The rows are grouped in 3 ways, from coarse to fine. Each group lies inside one group of the grouping before and may be the whole of it. The rows also spread widely along 11 directions, which tell nothing about the answers.
Known rows, each followed by its group in each grouping:
[-16 -16 -73  -5 -18  -5 -14  21 -22  19   6   8  -8  20  18  38 -18   8
   2  -6 -44 -48 -11  14  24 -19  -8 -19   1 -19 -46 -19 -20] => J854 J670 zud
[ 11 -12 -41 -26  -8 -20 -34   6 -21   8 -23  -4  -2  -2   4   7 -12 -14
  29 -15   3 -15 -16  -5  -9  17 -19  22   3  -9 -49  32 -10] => J746 J55 Pov
[  9  30  15 -12  -6  11   4  -7  -2  11   7   0  15  -6   3 -13 -18  -5
 -17  14  16  10   6  -6   1  -2  17  13 -25   4   6  -4  23] => J497 J737 rikot
[  3   6 -17 -11   2  19  -6  -9 -12   3   8   3   0  -6 -13 -11  20  11
  11   6 -12  -1 -22  11  -5 -19  23  -9  -8  -3   4  -1 -22] => J854 J728 mipoz
[  5 -17  23  24  25   5 -17  -3  20 -22 -12 -32  -2  15  -4 -54  -2  -7
 -13 -11  47 -26   7  25 -44 -10 -36  46  22 -14  -2 -11  15] => J854 J728 tal
[ -5 -49 -14  50  -2  -6   1  10  17 -17   6 -11  -9  10  -5   3  67 -10
   8   5  -9 -22   3  14 -39   5   2 -32  13  29  39  -2 -25] => J746 J55 Doz
[-16  -2 -59 -20 -33  -1  -9  14 -29  14   6  25  14   1  23  63 -10   1
  19   5 -33 -17  -3 -16   9   6  25 -27 -23 -12 -13  -1 -28] => J746 J172 Furib
[-40   9  12   1  12  14  -3  -1  28 -11 -19  16 -10  23  16  -5 -37 -17
  -9  -6  10  -6   6 -10  18  -3  -6  25   3 -25  22  -3 -13] => J854 J6 vak
[-16  16 -12 -17 -16 -13  -1  40  -8  11   6 -15  -5   7 -15 -18  -5  -4
 -15  -2 -42 -37  -4  25  57  -1  10   3 -36 -10  13 -24   2] => J854 J6 musi
[ 17 -10 -39   4 -10 -22  -9   8 -19  14 -10   1 -17  -5  16  29  21  -5
  29 -11 -19   5 -12 -10 -13   7 -13  -4  -7  -5 -39  22   2] => J854 J670 Gisi
[ -3 -26   9  35  19  21   1  -8  18 -25   4 -16   5  14  -1 -26  23  13
   0   7   3 -17  18  35 -22 -23  -8 -12  36 -14   5 -35   5] => J854 J670 Kimu
[-21  -1 -18  13   5  17  -4 -16   0   8  13   4  24  23 -16 -19 -17  -5
 -10  20 -14 -37  21  33  16 -15   9 -16  10  -2  -3 -16  -2] => J497 J956 Kisat
[ -4 -19 -18  -8  -9   0   7   7   1   2 -16  11 -15   7  12  18  -9 -15
  -4  -2   6   2  -8 -12   7  -1 -15  -4   9  16  11  25 -17] => J746 J55 mula
[ -3  -1  14  29   7   1  12 -13  15   0   4   4   9  12   7   7 -15  -4
  -7  13   1   0  31   9   8  -8  -6 -11   7  -3   1 -10  22] => J497 J956 nop
[ 10  -7 -24  46  13  14 -12 -15  29  27  37  -3 -23  13 -18 -25 -17  -5
 -34 -20   5 -31 -21  14 -26 -29 -27   7   2   5  -9 -41  -9] => J497 J956 Kov
[ 23 -28 -28  40  -4  -2  11   9  16  19  17  -2 -49   1   2  19  31  15
 -17 -20 -21   2 -34  -8 -32 -25 -28 -26   4  15   9 -22 -17] => J854 J6 Fikuf
[ 25   8  24  16 -12  14  21   5   9   5  33  -2   0 -16   5   4  13  12
 -26   6  -5  19   0 -19 -17 -14  32 -10 -32   9  47 -42  12] => J497 J182 tuni
[  7   3  13 -17   2  16  18 -12  -6  -1 -14   1   7  -1   7  -5 -16  19
  -4  15   1  19   9  12   2 -22  -9 -11  19 -12  -7   3  13] => J854 J6 Fikuf
[  0  17 -20  17   6 -18   4 -12  12  31   6  27 -30  -1 -11  19 -14  -5
  14  -8 -41  14  -7  -5  57  -8 -10 -22  -2  -2 -24  14  -2] => J497 J956 Kov
[ -9  -5 -39  11 -17 -18  -3   5   2  28  -6   5 -12  13  -9   7 -15 -34
  -8  -3   6 -21   8  28  14   8 -39   1   7  25 -26  38  -2] => J746 J55 Pov
[ 13 -15 -52 -33 -16  -1  -1  26 -24  25  -3  11 -44   0  11  30 -10  17
  -9 -18 -43   0 -54 -22  20 -16 -17 -16 -13   0 -13   5 -27] => J854 J6 musi
[ 16 -12 -27  37   3 -24   3 -14   8  33  -1   6 -28   9  -5   7  -8 -19
  -6  -7  -5   1   8  11  -2   0 -58 -11  21  26 -46  38  15] => J497 J956 Kisat
[ 22   2   1  17   2 -35 -10  -8  -7   8 -15 -10   3  -5  -2  -4   7 -17
  23  -1   3  11  23   1 -10  22 -21  11  -1   3 -38  34  31] => J497 J956 Kisat
[ 39   1 -11   2   0 -17   1 -14 -11  22  -4  10 -17 -15   8  21   1   2
  13  -7  -2  36 -11 -26 -14   2 -16  -5  -6   8 -32  29  16] => J497 J956 nop
[ -6  25  45  -7   4   3  21  -6  12 -16 -23  12   4  -7  16   5 -14   1
  10  10   8  45  28 -13  18   4  13   6  -6 -25  21  10  24] => J854 J6 vak
[ 27  -5  -7  42  15  23   8 -24  30   9  35   5 -25  -7   3   9  -3  28
  -6 -14 -13  23  -6  13 -10 -50 -15 -25  26 -26 -27 -52  12] => J854 J670 Kimu
[ 17 -19 -31  47  -6 -19  10  -4  -7  32  14 -18   1  16 -16 -14  -1  -5
 -29  12  -6 -41  30  60 -11 -11 -58 -22  19  33 -43   8  31] => J497 J956 Kov
[-27  12 -24  18  -8   2  19 -15  22  26   9  32  -4  17  -2  32 -49 -13
  -7   8 -17  -4  30  32  69 -21 -23 -33  24  -6 -24   6   2] => J746 J55 Pov
[  3 -33  -6 -32   0  22  28   8 -10  -3 -30  16 -32  12  23  16 -22  31
 -17   4 -15  17 -27 -17  16 -30 -27 -24  33   1  19  12 -19] => J854 J6 Fikuf
[-20   3  15   4   9  13  15  -7  11  -9 -15  13 -13   7  -9 -14  20  -9
   3  16   5  10   2  11  15  -7   7  -9  10  11  37  29 -13] => J854 J728 tal
[ 23  33  19 -12  -7  -8 -12   7  16   7   7   7 -19 -33 -15 -10  13 -18
  21 -24   5  40 -24 -39  -2  13  27  27 -39  -9  24  -1  -4] => J746 J172 Furib

New rows. What belongs after each?
[ 14 -12 -11  -1 -13   0  23   8 -12  10   0  -1 -12  -3   2  10  14  23
  -7  11 -25   5  -4  15   3 -20 -10 -34   6   6   1  -3   1] => J854 J6 Fikuf
[ -4 -22 -31  14  20   0 -31  -8  12  -6 -23  12 -35  14  23  13  -4  -9
  28 -28   4   4 -26 -21 -21  -3 -36  19  32 -22 -44  20 -19] => J854 J670 Kimu
[-48  13  -7 -30  -9  -4 -10   7 -21 -16 -35  21  30  20  26  28 -17 -13
  32  28 -21 -13  23 -17  48  27  37  -2 -16 -14   3  34  -6] => J497 J737 rikot
[-24  36  -9 -14 -18   2  21   7   3  32  -1  25 -14   2  -6  13 -21 -18
 -17  10 -19  10  -3   3  50  -6   4 -10 -23  10  15  23  -6] => J854 J6 Fikuf
[-30  39 -33  33 -17  -3  -9  -9  25  38  33  25   2   2 -15  19 -14 -43
  -2  -3  -4 -14  15  13  16   3   9  -4 -29   5  -9  -2 -11] => J746 J172 Furib
[ 18  -3 -13  21  22  19   3 -28  28  23   9   7 -40   4  -9 -21 -30   5
 -18 -18   8  13 -15  24   5 -43 -57  -1  47  -6 -47  -7  11] => J854 J670 Kimu
[ 13 -17 -34  -7  -2  -3 -11   5 -16  15  -3  -5 -13   0  -6  -8  21   5
   0   3 -19 -16 -28  -1  -7   0  -6  -8  -6  24 -12  12 -11] => J497 J737 rikot
[ 13   7 -29   6   1   1 -36   4  10  10   4   6 -32  -5  30  25  -9 -20
  17 -46  10  13 -46 -61 -43   4   3  43 -32 -35 -19 -14 -19] => J854 J670 Gisi
[-10   7 -54  14 -24  40  12 -11 -11  36  37  19   6  10   9  20  -7 -13
 -41  17  13 -17 -11  12 -45 -29   9 -22 -17  20   7 -15 -19] => J854 J670 Gisi
[-18   4 -20   1  -7  10  29   1   6  14  -3  40 -37   4  13  43  -2   3
   3   8 -39  30  -9  -9  56 -21   2 -46  11   7  11  19 -16] => J854 J670 Kimu
[ 36 -21  24  -4  14  -1  -3 -10 -12 -20 -13 -28  24   3  17 -18 -28  26
   1   5  20  -2  23   8 -23 -12 -23  14  24 -26 -33 -20  42] => J497 J956 nop
[  1 -16  -1  -6 -18   4  19  35 -11 -12  -8   3 -17   4  32  25   6   5
 -16   4  -9   9  -8 -20   3  -5   5 -10 -12   4  40  -4  -1] => J854 J670 Kimu
[ 17  -5  20  22  -5 -18   6   5  -4  -8 -12 -30   9  -6  -9 -27  52  -6
   8   9  12   1  20  21 -48  13  -7   5  -7  13   9  11  21] => J854 J6 Fikuf
[-31  33 -17  24 -23   3  -3  27  18  22  22  10 -17  10   6  10  -2 -45
 -29  -7   5 -14  -7 -11   7  10  19  21 -53  10  37  -9 -10] => J854 J670 Kimu
[  4  13  -4 -29 -14  -3  -5   8 -29   1  -8   3  20  -1  14  13 -11  -4
   8  12  -3   0   0 -23   2  14  29  10 -34  -6   6   9   4] => J497 J956 nop
[-11  22 -19  18   1  -9 -16  -2  14  11  14  13 -13   5  17  41 -32   1
  17 -19 -24  -1  -4  -7  32 -16   5   6 -18 -45 -35 -22  -3] => J854 J728 mipoz
[ -6 -30  -7  15 -11 -27   5  43  -9 -15 -21 -27  -9  14   9  -9  36 -16
   0  -1 -13 -31  10  15  -3  16 -16   6  -7  13  22   9   9] => J854 J670 Gisi
[ -3  -8 -20  40   3  -5 -13 -10   5   9   8   4   2  12   3  10  11 -14
   5  -1   1 -19   7   1 -32   5  -3  -4  -7   4 -10  -1  -6] => J497 J956 Kov
[  6 -20 -22   9 -10   0 -12 -13 -15 -12   0  -7  33  -1  10  21  17   6
  29  18   0 -11  24  18 -33   0  12 -21  10 -10 -23   2  -2] => J746 J55 Doz
[ 10 -15  -4 -13  -5 -16 -20  26   1  -6 -17 -27 -11   1 -10 -39   7 -30
  -8 -19  25 -23 -19  -5 -19  19 -16  44 -12  16  17  16  -8] => J746 J55 mula
[  7  13 -15  -5   3  -4  -8  -3   8  18  -8  15 -36  -1  10  14 -27 -11
   0 -22  11  19 -28 -23   7  -9 -26  26  -8 -12 -21  26  -6] => J854 J728 tal
[-14  -8   3   1  -7   3  -9  16  10 -22  -4 -10  21  19  27  14 -48  -1
  -4  -8   9 -28  25   1  15  -4   2  22   0 -43   4 -42   7] => J746 J55 Pov
[  4  20   8  15  -2   3  -8 -11  25   3   7  11  -6  -9   3  10  -9 -25
   9 -15  24  26  -1 -22 -13   6  13  19 -16 -13  10   0  -3] => J746 J55 Pov
[ 14  -6 -11 -37 -14   2 -11  14 -23   9  -4 -36  19  -2 -36 -70   2 -15
 -22  13  22 -41  -5  48  -8   2 -12  23  -6  30   2  15   7] => J746 J55 Doz
[-16 -20  -7 -22   8  -6 -19  18 -16 -20 -35   1  -6  15   0 -16  14  -8
  21  -1 -16 -22 -18 -20  12  21  13  12  -6   2  26  23 -28] => J497 J956 Kov
[ -6   6 -15 -14 -20   1  36  -1 -27  26  -1  20   6   2 -13   9  -1   3
 -16  38 -32   0  15  26  48  -7   8 -50  -5  34  15  32   5] => J497 J956 Kov
[ 15  31  -8 -10   0   2 -16  -7  -3  15  10  -4  -7 -19 -16 -17   6  -6
  13 -11   4  12 -25   1  -9  -6  16  23 -29 -10 -15   5  -4] => J854 J728 mipoz
[ 19  -8  -4 -25  10   1  -5  -2  -6  -9 -18   7 -18  -7  17   9 -13  26
  28 -14 -23  22 -11 -10  21 -22  -3  -2  19 -39 -36  -8   6] => J854 J670 zud
[-22  11   6   3   2  -2  -7   9  12 -10 -15  10 -10  14  24  18 -26 -12
   4 -10   9   1   2 -19  18   1   3  25 -14 -29  11   5  -5] => J854 J728 tal
[  8  -4  23  24  17 -19  13  -1  32  -2 -20  -2 -32   4   5  -8 -17   2
   0 -17  -4  20  16  10  27  -9 -51   7  26 -18 -18   4  30] => J854 J6 vak
[ -3 -34 -17  18   9  21  -3  -2   4 -15  -1  -5  -8  21  18   4   0  13
 -13   1  15 -25  -8   8 -38 -24 -18   0  23  -8   4 -14 -17] => J854 J728 tal
[ -3   0  -9  -4  -4  17  33   7  15  16  -2  30 -47   6  20  26 -37   6
 -31  -6 -11  27 -16 -16  38 -35 -20 -18  12   2  14  -1  -4] => J854 J670 zud
[-25  11 -31  -5 -12   9   0  18   3  15   6  21 -22  18  25  41 -46  -5
 -18 -12 -15 -11 -21 -17  38 -17  -1   5 -24 -17   5  -7 -22] => J854 J728 mipoz
[ 39  -9 -23   0  -5  12   2 -30  -9  19   4   3  -2 -17  -8  -3   4  -1
   1   2  31  19  -9  14 -50 -14 -25 -11  22  19 -30  26   2] => J746 J55 Pov
[ -1 -10 -28   8   0   3 -19   0 -15  -4   4 -11  12  10  -5  -7  17   5
  10   5  -1 -36  -4  25 -24  -8   4   4  -3 -11 -17  -8 -11] => J854 J728 tal
[ 37 -15 -23  19   1  -4   3 -20 -15  20   4  -2  -3  -2   4   7  -3  12
  -5   3   3   2   4  11 -34 -12 -34 -15  16  12 -43  11  18] => J497 J956 Kov
[-16  19 -10  19  -9  -4  12  -7   7  16   8  36  -6   5  15  52 -14  -5
   9   6 -33  18  10 -24  41  -1  25 -29 -22 -10   8   1  -7] => J497 J956 Kov
[ -2 -11  32  39  13  -9  18   7  27  -5   0 -10 -14  15 -14 -35   9 -15
 -23   6   5 -10  20  20  13  -3 -22  -1   7  26  38  -3  19] => J497 J956 nop
[ -6 -30 -13  26  26   7   2 -20  21   6 -14   9 -30  17 -15 -25  16  -1
   0   5  -6 -10 -10  17   3 -14 -39 -22  48  32 -10  27 -11] => J497 J737 rikot
[-32 -14 -14  27  -7  -1  -1  -2  12  -2 -18  11   2  17 -15 -11  40 -51
   6  14  24 -19  12  17 -26  27   0  -6   7  42  37  51 -28] => J746 J55 Pov
[  8   7 -13  22 -10 -24 -34   8   1  -6  10 -14  15 -15 -17  -4  62 -28
  45 -11  -3 -10   1   1 -37  33  42  12 -39  -7   5  -3 -14] => J746 J55 Pov
[ 18  17  25   2  -6  -3   8  16   2  -5  12 -17  -6 -15  -1 -11  11   7
  -6  -5   0  15  -3   1   4  -8  20  13 -33 -11  25 -21  14] => J854 J728 mipoz
[  9 -12  15 -23  -5   6  -3  -6 -17 -26 -18 -19  40  -2   4 -18   2   3
  18  23  22  -2  28  17 -22   6  14   3  10 -11   1  10  14] => J746 J55 Doz
[-30  29  26  21   6   9  -9  22  36 -15  17  -8  -5   8 -12 -33   6 -21
  -4 -10  -7 -15   4   7  32  -3  37  25 -32 -26  47 -49  -1] => J854 J670 Kimu
[ 29   3   1  -8 -21   7  27  -8 -33  10  -3 -14  29  -3  34  22 -38  19
 -32  26  25  12  37  22 -35 -17 -31  -9   5  -9 -36   3  53] => J854 J6 musi
[ 35  -5  14 -19 -10  -8   6  24   3   5   8 -32 -12 -13 -18 -40  -6   4
 -24  -9   5  -4 -11  17  17 -11 -15  15 -12   9  18 -16  18] => J746 J55 Doz
[ -4  -1 -24 -44 -13  14  -2  25 -17  10 -11   6 -17  14  31  15 -70   9
 -29 -11  -5 -11 -21 -14  39 -22 -22  22  -2 -25 -16 -11   2] => J854 J670 Kimu
[-12 -24   1  43   1  -4  19  13  23  -5  -9   0 -30  17  11   2  24 -20
 -13  -4   2  -2   9   5  -8  -4 -28 -10  14  20  30   9   4] => J854 J670 Gisi
[ -3 -37 -28   3   5   1 -39  12 -22 -28  -9 -16  21  18  17   6  18  14
  27  -3 -16 -48 -11 -17 -42   9  24   7  -7 -27  -5 -31 -25] => J497 J956 Kov
[  8  -7 -15   3  -7  17  13 -23 -21  -5  -6  18  12   0  25  39  13  15
  12  25  12  22  10  -2 -39 -14  10 -28  11  -3  -5  23  -3] => J854 J728 tal
